Every row belongs to one group in each of 3 separate groupings. Each group adds its own fixed numbers to the row, and there is some noise. The rows also spread widely along 10 directions, which tell nothing about the answers.
In the rows, 128 means zero.
Some rows, each with its group in each grouping after it:
146 97 111 143 137 171 166 85 131 100 135 120 128 149 128 149 124 111
 137 193 107 140 160 144 130 165 124 84 158
k642 k211 k838
109 105 118 135 144 146 103 163 131 132 113 109 104 159 128 131 142 138
 112 122 129 100 132 114 113 123 111 107 144
k773 k211 k838
166 117 202 141 125 121 143 123 129 80 145 103 145 119 106 168 126 75 63
 161 149 132 161 113 153 112 87 79 138
k773 k933 k333
159 130 161 127 170 146 92 211 168 112 81 88 77 112 92 150 158 124 97 54
 186 142 82 72 107 101 122 115 165
k400 k933 k663
119 100 137 158 143 172 95 126 116 98 137 123 128 145 114 130 152 144 80
 171 103 118 170 134 110 134 127 118 140
k400 k596 k333
117 124 128 124 99 117 130 152 131 135 146 115 129 145 119 147 132 128
 121 124 138 119 176 108 94 122 77 115 122
k642 k859 k663
131 121 120 135 93 141 117 134 125 125 135 112 94 147 97 159 150 132 105
 148 139 114 177 115 131 125 107 135 144
k480 k596 k630
90 123 109 87 117 159 115 115 157 140 140 114 111 110 127 131 125 105
 131 101 150 111 142 133 155 127 114 136 136
k480 k859 k630
88 128 113 122 173 149 82 173 143 91 143 128 114 164 116 133 175 166 71
 126 103 73 108 122 113 137 125 138 144
k400 k596 k663
84 125 117 112 139 136 139 131 160 111 134 133 133 135 124 138 124 113
 111 130 126 97 134 134 140 138 104 127 136
k400 k859 k838
126 110 112 116 117 136 160 137 126 131 143 117 130 151 132 147 138 130
 144 123 115 121 132 124 100 152 68 90 139
k773 k211 k663
153 105 127 132 140 153 173 113 188 96 89 134 127 183 119 115 144 57 73
 186 149 80 134 154 196 164 115 126 188
k773 k596 k630
104 136 121 133 136 157 111 120 169 87 130 131 89 121 88 152 136 124 91
 140 129 95 164 114 162 123 157 155 143
k400 k859 k838
130 105 141 139 130 128 140 145 153 122 113 117 149 157 130 127 134 97
 102 152 143 116 152 126 114 144 83 100 148
k400 k596 k663
98 131 101 91 101 126 149 120 141 147 138 106 95 150 142 145 139 90 134
 126 149 95 146 141 157 154 104 127 133
k480 k211 k838
174 130 133 86 202 183 181 163 195 74 100 105 96 138 95 141 180 117 107
 82 147 116 16 113 142 153 97 93 221
k773 k211 k663
70 125 147 136 189 135 120 144 170 55 157 156 169 158 104 127 115 147 73
 163 81 61 87 127 143 132 129 86 146
k773 k211 k838
148 102 98 132 75 127 180 132 115 149 133 115 109 155 121 163 135 120
 162 133 137 134 180 122 99 154 64 100 133
k773 k211 k663
122 120 115 122 106 100 147 140 149 135 117 123 132 153 132 153 113 82
 124 149 157 122 151 146 153 144 109 121 118
k480 k933 k630
88 133 100 151 194 135 120 176 177 72 105 167 128 177 83 116 140 156 87
 150 100 60 84 140 111 158 154 134 153
k400 k211 k333
76 113 68 108 138 123 120 130 124 145 138 126 126 171 163 141 121 111
 140 161 114 113 141 166 135 170 127 126 101
k642 k933 k838
143 106 97 116 75 138 201 123 149 144 108 136 131 176 129 120 142 95 131
 154 151 107 162 149 138 169 56 114 170
k480 k596 k630
117 128 123 155 77 56 152 196 154 171 78 122 100 162 111 144 105 93 139
 101 200 105 175 110 107 116 79 126 110
k400 k211 k838
51 147 121 83 136 91 150 127 170 127 149 133 134 131 141 150 95 77 118
 112 147 69 112 154 169 145 102 125 102
k400 k211 k838
93 126 126 123 156 159 144 129 179 83 142 163 133 107 77 151 100 154 130
 120 103 113 104 120 128 125 126 131 135
k773 k859 k333
134 102 140 130 166 153 116 130 144 108 136 102 137 123 122 143 122 111
 114 141 118 140 134 112 120 122 109 91 134
k773 k859 k663
70 112 101 118 62 86 146 138 129 188 140 144 135 128 139 136 79 105 170
 121 153 102 179 142 110 138 82 124 73
k480 k211 k333
130 107 127 137 132 139 119 166 146 142 103 106 113 146 121 126 139 137
 134 106 151 126 128 103 88 131 94 97 152
k642 k211 k663

New rows, each followed by its group in each grouping:
90 104 135 124 111 172 101 93 135 124 155 117 125 111 134 133 106 121
 121 148 124 122 195 120 135 115 124 115 130
k642 k859 k838
90 142 72 97 140 125 165 95 137 94 171 139 104 163 126 188 139 102 116
 174 92 77 130 172 186 179 140 142 114
k773 k211 k838
100 112 190 124 174 145 69 130 155 125 148 95 139 45 123 163 67 100 128
 84 156 170 134 89 112 77 136 94 88
k400 k859 k663
102 134 109 109 116 115 161 142 153 109 140 143 132 167 115 137 147 121
 101 147 122 81 114 149 136 159 82 131 135
k480 k596 k333
105 102 116 116 153 188 158 80 159 85 155 149 161 127 115 140 108 132
 127 173 85 129 112 154 149 162 115 95 158
k480 k596 k630
62 125 108 99 130 148 99 155 142 126 138 129 118 147 129 118 143 149 113
 110 116 88 114 124 133 139 111 128 140
k480 k933 k838
154 76 90 167 152 190 97 141 145 133 66 98 81 157 122 113 149 107 131
 159 142 135 171 115 126 134 163 130 166
k773 k859 k838
119 113 124 127 104 147 149 123 123 115 159 127 131 153 119 144 136 138
 129 145 110 106 168 121 112 147 82 101 142
k773 k211 k663
114 95 106 146 170 108 110 146 118 132 137 106 167 152 155 147 96 112
 135 170 113 150 151 137 80 141 118 83 83
k642 k859 k663
167 88 137 152 156 180 115 111 119 110 125 107 99 97 104 184 122 125 133
 153 122 178 145 118 123 125 140 114 120
k773 k596 k333
151 120 106 152 98 116 135 151 122 141 109 103 82 155 115 160 147 109
 132 132 160 130 187 119 112 138 117 130 126
k400 k211 k663
80 124 106 99 128 132 141 107 128 102 168 143 152 145 135 145 126 110
 112 168 93 99 132 166 154 166 113 120 107
k480 k933 k333
52 111 147 76 103 183 105 127 131 129 175 138 141 100 127 115 130 161
 126 74 103 94 118 117 121 126 68 114 150
k773 k933 k333
103 105 152 152 116 130 35 166 78 150 146 73 105 141 144 134 152 143 90
 113 142 112 203 94 69 90 109 108 108
k400 k211 k663
88 118 158 92 117 153 96 123 140 136 140 107 115 88 137 128 126 96 111
 83 159 116 143 125 141 118 101 125 124
k400 k933 k333
115 136 118 115 99 114 183 113 170 123 141 140 118 93 93 188 80 101 160
 114 144 145 161 118 140 136 104 134 106
k400 k859 k663
153 91 170 156 98 182 181 71 174 107 129 138 130 87 90 159 81 95 142 170
 132 161 187 108 167 122 110 94 164
k773 k596 k838
145 132 132 91 166 139 122 121 152 117 131 76 93 122 145 170 158 53 89
 119 167 126 115 138 177 144 125 134 129
k400 k596 k663
130 131 141 119 130 126 128 128 155 102 140 107 127 153 122 139 143 86
 78 158 144 94 171 129 148 131 107 120 147
k642 k859 k663
90 113 108 131 102 154 126 115 136 120 143 141 108 134 115 154 119 136
 138 144 113 116 169 125 150 138 127 133 126
k773 k933 k838
124 118 73 129 111 102 110 194 103 162 95 96 71 174 144 155 167 127 133
 107 159 128 155 124 102 143 108 141 116
k400 k933 k838
69 137 121 87 97 140 136 182 171 158 123 139 121 132 122 112 137 153 136
 49 153 84 107 109 97 132 49 134 148
k400 k596 k663
117 132 114 104 157 132 133 148 143 110 143 106 112 148 129 162 160 114
 96 117 131 106 112 133 133 151 101 125 133
k400 k596 k663
122 96 95 124 88 161 120 115 133 168 122 104 94 150 146 121 143 104 149
 139 149 109 193 128 125 158 114 133 147
k642 k211 k663
85 114 140 105 162 164 111 131 137 93 148 129 148 120 129 130 129 126 97
 126 101 114 106 139 128 138 113 106 137
k400 k933 k333
106 161 107 127 146 56 99 199 137 123 117 99 76 158 113 184 145 101 75
 105 175 89 145 117 140 103 135 160 82
k400 k859 k838
112 125 127 90 129 143 123 118 134 141 145 91 99 121 151 145 149 89 116
 102 157 104 145 135 152 139 108 124 136
k400 k211 k663
103 122 149 127 122 132 91 155 139 134 134 109 109 125 128 141 134 118
 99 108 152 108 153 106 120 116 98 127 124
k400 k596 k663
82 94 52 120 164 133 74 184 83 154 114 106 118 194 176 114 173 143 124
 142 103 108 126 162 73 170 117 134 97
k400 k933 k333
105 95 83 112 186 163 126 149 152 133 104 119 119 157 153 127 135 117
 140 133 117 119 73 148 129 163 115 110 139
k773 k596 k838
68 139 140 89 115 97 176 125 170 125 156 143 169 130 141 139 93 81 126
 116 145 84 127 145 149 152 70 101 114
k400 k211 k663
144 89 149 146 199 114 75 143 98 116 133 64 144 134 168 163 114 81 89
 162 138 163 142 123 113 102 128 62 88
k773 k859 k838
130 118 131 179 156 146 148 143 158 84 111 147 105 119 64 173 98 157 139
 148 110 147 130 105 104 125 148 104 142
k400 k211 k838
97 116 126 123 116 112 124 149 136 136 145 121 138 157 137 134 124 127
 119 129 130 93 153 123 94 136 85 99 124
k642 k211 k663
119 149 74 88 85 72 222 140 163 131 127 145 125 181 126 159 141 73 125
 142 156 73 143 171 150 182 62 152 125
k642 k859 k333
133 107 128 161 94 114 125 164 122 122 110 124 131 197 124 120 158 115
 77 179 136 94 207 121 110 144 92 115 147
k400 k933 k663
118 123 100 134 119 128 145 149 141 124 124 122 108 145 106 156 133 131
 136 135 133 128 152 119 116 135 111 121 135
k480 k859 k838
70 125 99 99 92 105 122 121 113 138 149 123 133 170 163 132 142 76 94
 162 128 73 186 175 160 166 101 148 94
k400 k933 k333
123 85 92 138 168 189 62 154 96 121 119 86 107 181 158 110 195 136 95
 156 103 122 150 140 98 155 141 116 150
k400 k933 k663
94 112 143 137 171 143 88 129 142 98 137 109 127 134 131 131 128 110 86
 148 126 99 137 125 140 127 146 102 134
k400 k211 k838
139 110 147 132 171 165 90 140 152 105 118 91 109 137 127 134 160 96 72
 137 149 118 124 121 143 132 133 117 157
k400 k596 k663
124 120 121 93 90 120 158 115 118 144 149 106 120 119 142 172 123 92 143
 122 146 140 159 143 133 146 76 115 107
k642 k933 k333
153 126 115 119 116 128 160 134 136 111 128 111 110 152 110 153 157 101
 100 142 144 118 160 136 124 141 93 128 147
k642 k859 k333
138 103 129 146 114 125 150 108 136 130 144 117 137 134 125 163 97 97
 141 166 135 139 182 131 121 143 115 95 116
k642 k211 k663
83 143 88 95 118 81 174 191 176 136 111 148 128 167 110 136 120 133 141
 98 149 84 92 126 109 145 65 122 130
k480 k859 k838
107 115 130 115 136 118 166 130 120 100 165 139 174 127 124 168 97 133
 144 146 91 156 105 143 98 154 80 74 104
k480 k933 k333
100 162 91 139 138 57 122 189 153 114 140 151 101 170 91 195 125 137 101
 145 133 88 123 126 133 132 135 159 71
k480 k596 k663
102 126 79 106 170 117 144 165 128 114 139 127 122 131 119 172 130 143
 144 107 111 138 89 147 88 148 106 128 98
k400 k859 k333
126 97 86 109 155 165 136 149 143 141 110 118 110 123 131 150 128 131
 181 101 117 166 95 128 107 162 110 111 128
k773 k933 k663
162 101 90 135 155 175 146 112 157 97 110 109 114 168 121 131 161 96 109
 190 127 125 157 141 141 168 142 127 174
k642 k859 k663
170 108 126 166 95 122 105 186 94 139 114 84 91 175 104 142 176 155 114
 132 149 134 183 90 61 119 86 97 146
k480 k211 k663
108 112 105 145 156 179 100 156 141 101 117 127 98 146 98 138 142 166
 123 138 104 129 114 110 119 135 154 116 157
k480 k933 k838
138 109 112 139 111 132 118 154 123 128 111 99 107 169 136 133 168 104
 98 148 145 115 180 126 123 146 111 124 148
k400 k933 k663
126 98 131 148 169 168 82 130 117 90 143 103 132 155 127 138 151 122 86
 189 100 133 152 128 128 138 150 98 139
k480 k933 k663
96 130 80 107 156 147 187 109 186 105 142 161 128 129 95 165 97 122 171
 143 99 121 86 152 145 184 138 120 126
k480 k211 k663
109 122 135 137 111 130 158 147 208 145 87 151 108 71 75 147 64 108 170
 78 180 143 135 101 126 112 120 147 123
k400 k859 k333
121 111 100 112 126 174 117 125 116 105 149 116 119 173 127 130 182 139
 100 164 97 110 153 136 130 169 114 117 168
k480 k933 k663
157 88 141 158 138 189 178 92 182 101 108 134 153 135 104 111 100 95 149
 186 125 144 145 129 133 161 125 70 187
k480 k211 k663
139 131 117 103 63 104 190 123 156 149 123 123 116 145 124 154 122 67
 138 136 172 127 176 132 162 159 75 121 132
k480 k933 k663
65 121 115 97 128 166 100 109 162 121 150 138 119 128 131 132 121 115 99
 130 122 71 131 143 183 134 129 155 132
k773 k596 k630
122 96 149 144 88 148 109 146 122 139 120 106 135 149 137 109 145 109
 103 143 146 117 199 111 104 128 83 104 150
k400 k933 k663
112 135 125 110 157 155 175 156 230 100 99 157 125 105 71 132 104 130
 151 77 150 123 76 105 131 141 105 126 175
k400 k859 k663
132 112 150 110 130 157 147 95 114 80 170 98 153 151 144 148 157 98 75
 170 103 108 161 135 146 136 79 83 164
k773 k859 k838
74 122 87 112 123 124 131 129 119 115 153 128 139 166 147 139 140 129
 112 154 100 89 161 150 121 155 97 124 120
k400 k859 k838
153 98 202 147 130 148 117 143 147 95 122 104 166 155 128 101 142 96 59
 162 150 116 167 102 118 117 77 58 185
k642 k933 k663
180 106 106 143 95 133 210 113 129 100 114 122 125 181 128 158 154 92
 126 200 129 146 174 143 132 175 79 88 170
k642 k933 k838
71 94 65 123 104 197 103 76 148 130 139 138 110 155 139 103 148 117 131
 172 102 78 218 153 157 171 158 176 145
k400 k859 k663
93 134 109 136 124 110 92 168 130 134 142 120 97 138 112 170 139 148 108
 106 137 106 153 110 107 120 116 151 96
k400 k596 k663
162 89 185 157 130 134 86 136 92 115 121 67 141 144 152 131 151 73 56
 169 155 139 195 122 118 110 98 75 135
k400 k933 k333
124 121 131 129 87 128 118 143 109 119 143 109 95 150 117 165 156 132 97
 132 129 110 182 107 139 118 94 120 136
k773 k933 k838
100 102 118 87 125 159 134 125 128 156 132 94 124 129 170 121 139 100
 134 99 144 122 127 141 122 148 64 100 145
k400 k596 k838
103 107 153 119 120 176 100 150 145 106 133 119 122 168 119 85 179 143
 70 121 123 49 144 106 125 127 86 109 204
k773 k211 k663
94 131 132 109 51 120 186 102 118 119 184 147 155 155 118 150 134 119
 101 171 108 84 190 150 133 155 39 116 131
k480 k596 k333
107 144 102 132 197 138 126 167 185 62 114 145 96 155 78 162 149 145 87
 132 119 86 89 121 148 135 167 155 153
k400 k859 k838
31 142 132 101 109 108 100 110 98 108 210 132 144 124 146 176 117 139 89
 144 92 80 170 144 141 126 98 127 78
k400 k596 k838
132 104 157 134 127 156 109 97 136 119 140 98 125 116 137 150 124 80 98
 158 141 135 181 124 153 133 125 120 125
k400 k596 k663
164 113 123 129 204 123 133 172 137 90 107 91 128 165 138 153 164 95 92
 145 132 144 80 134 115 155 115 79 142
k400 k933 k663
49 143 97 107 172 121 95 174 138 102 149 132 114 175 133 132 156 154 89
 112 106 54 91 139 125 146 123 132 128
k400 k211 k838
100 84 84 115 140 201 94 114 100 140 135 99 113 145 161 117 161 142 127
 136 106 129 150 147 111 154 114 125 151
k400 k596 k630
125 114 63 134 93 119 156 148 128 163 95 114 82 182 140 140 151 101 144
 141 156 103 178 149 127 166 109 141 133
k400 k211 k838
139 108 82 152 104 120 148 143 111 137 111 112 101 169 133 160 146 115
 137 161 132 143 199 130 101 144 100 128 123
k400 k859 k838
155 93 198 104 128 230 132 89 167 96 114 96 121 72 112 108 137 95 105
 101 162 157 133 100 161 115 99 89 222
k400 k933 k630
177 103 129 141 104 177 194 101 181 99 104 131 110 127 84 147 130 91 136
 158 148 139 172 111 155 147 106 117 186
k773 k859 k663
90 102 106 104 127 125 134 135 124 131 154 125 157 159 158 137 119 114
 129 149 103 111 136 143 122 161 80 95 110
k773 k933 k663
125 120 109 124 131 131 128 160 147 125 102 115 98 165 108 128 146 125
 114 125 152 89 125 125 126 135 114 121 156
k480 k211 k630
81 133 98 112 89 130 151 130 126 115 156 146 120 152 106 151 134 158 130
 117 112 88 155 139 114 147 83 131 142
k400 k211 k630
116 150 102 103 117 63 171 191 163 143 112 123 110 167 131 164 138 82
 108 103 178 88 113 136 136 150 74 140 105
k400 k596 k663
110 123 142 74 111 151 158 124 185 146 130 110 119 85 130 130 120 83 147
 56 179 126 124 110 142 129 70 121 160
k400 k859 k663
64 126 154 89 68 121 115 111 146 138 169 121 138 151 157 106 133 75 77
 126 152 30 189 132 174 129 75 123 137
k773 k211 k663
102 119 81 118 135 162 72 170 122 141 128 109 82 176 128 123 192 159 103
 122 124 86 130 121 108 148 120 153 144
k480 k596 k663
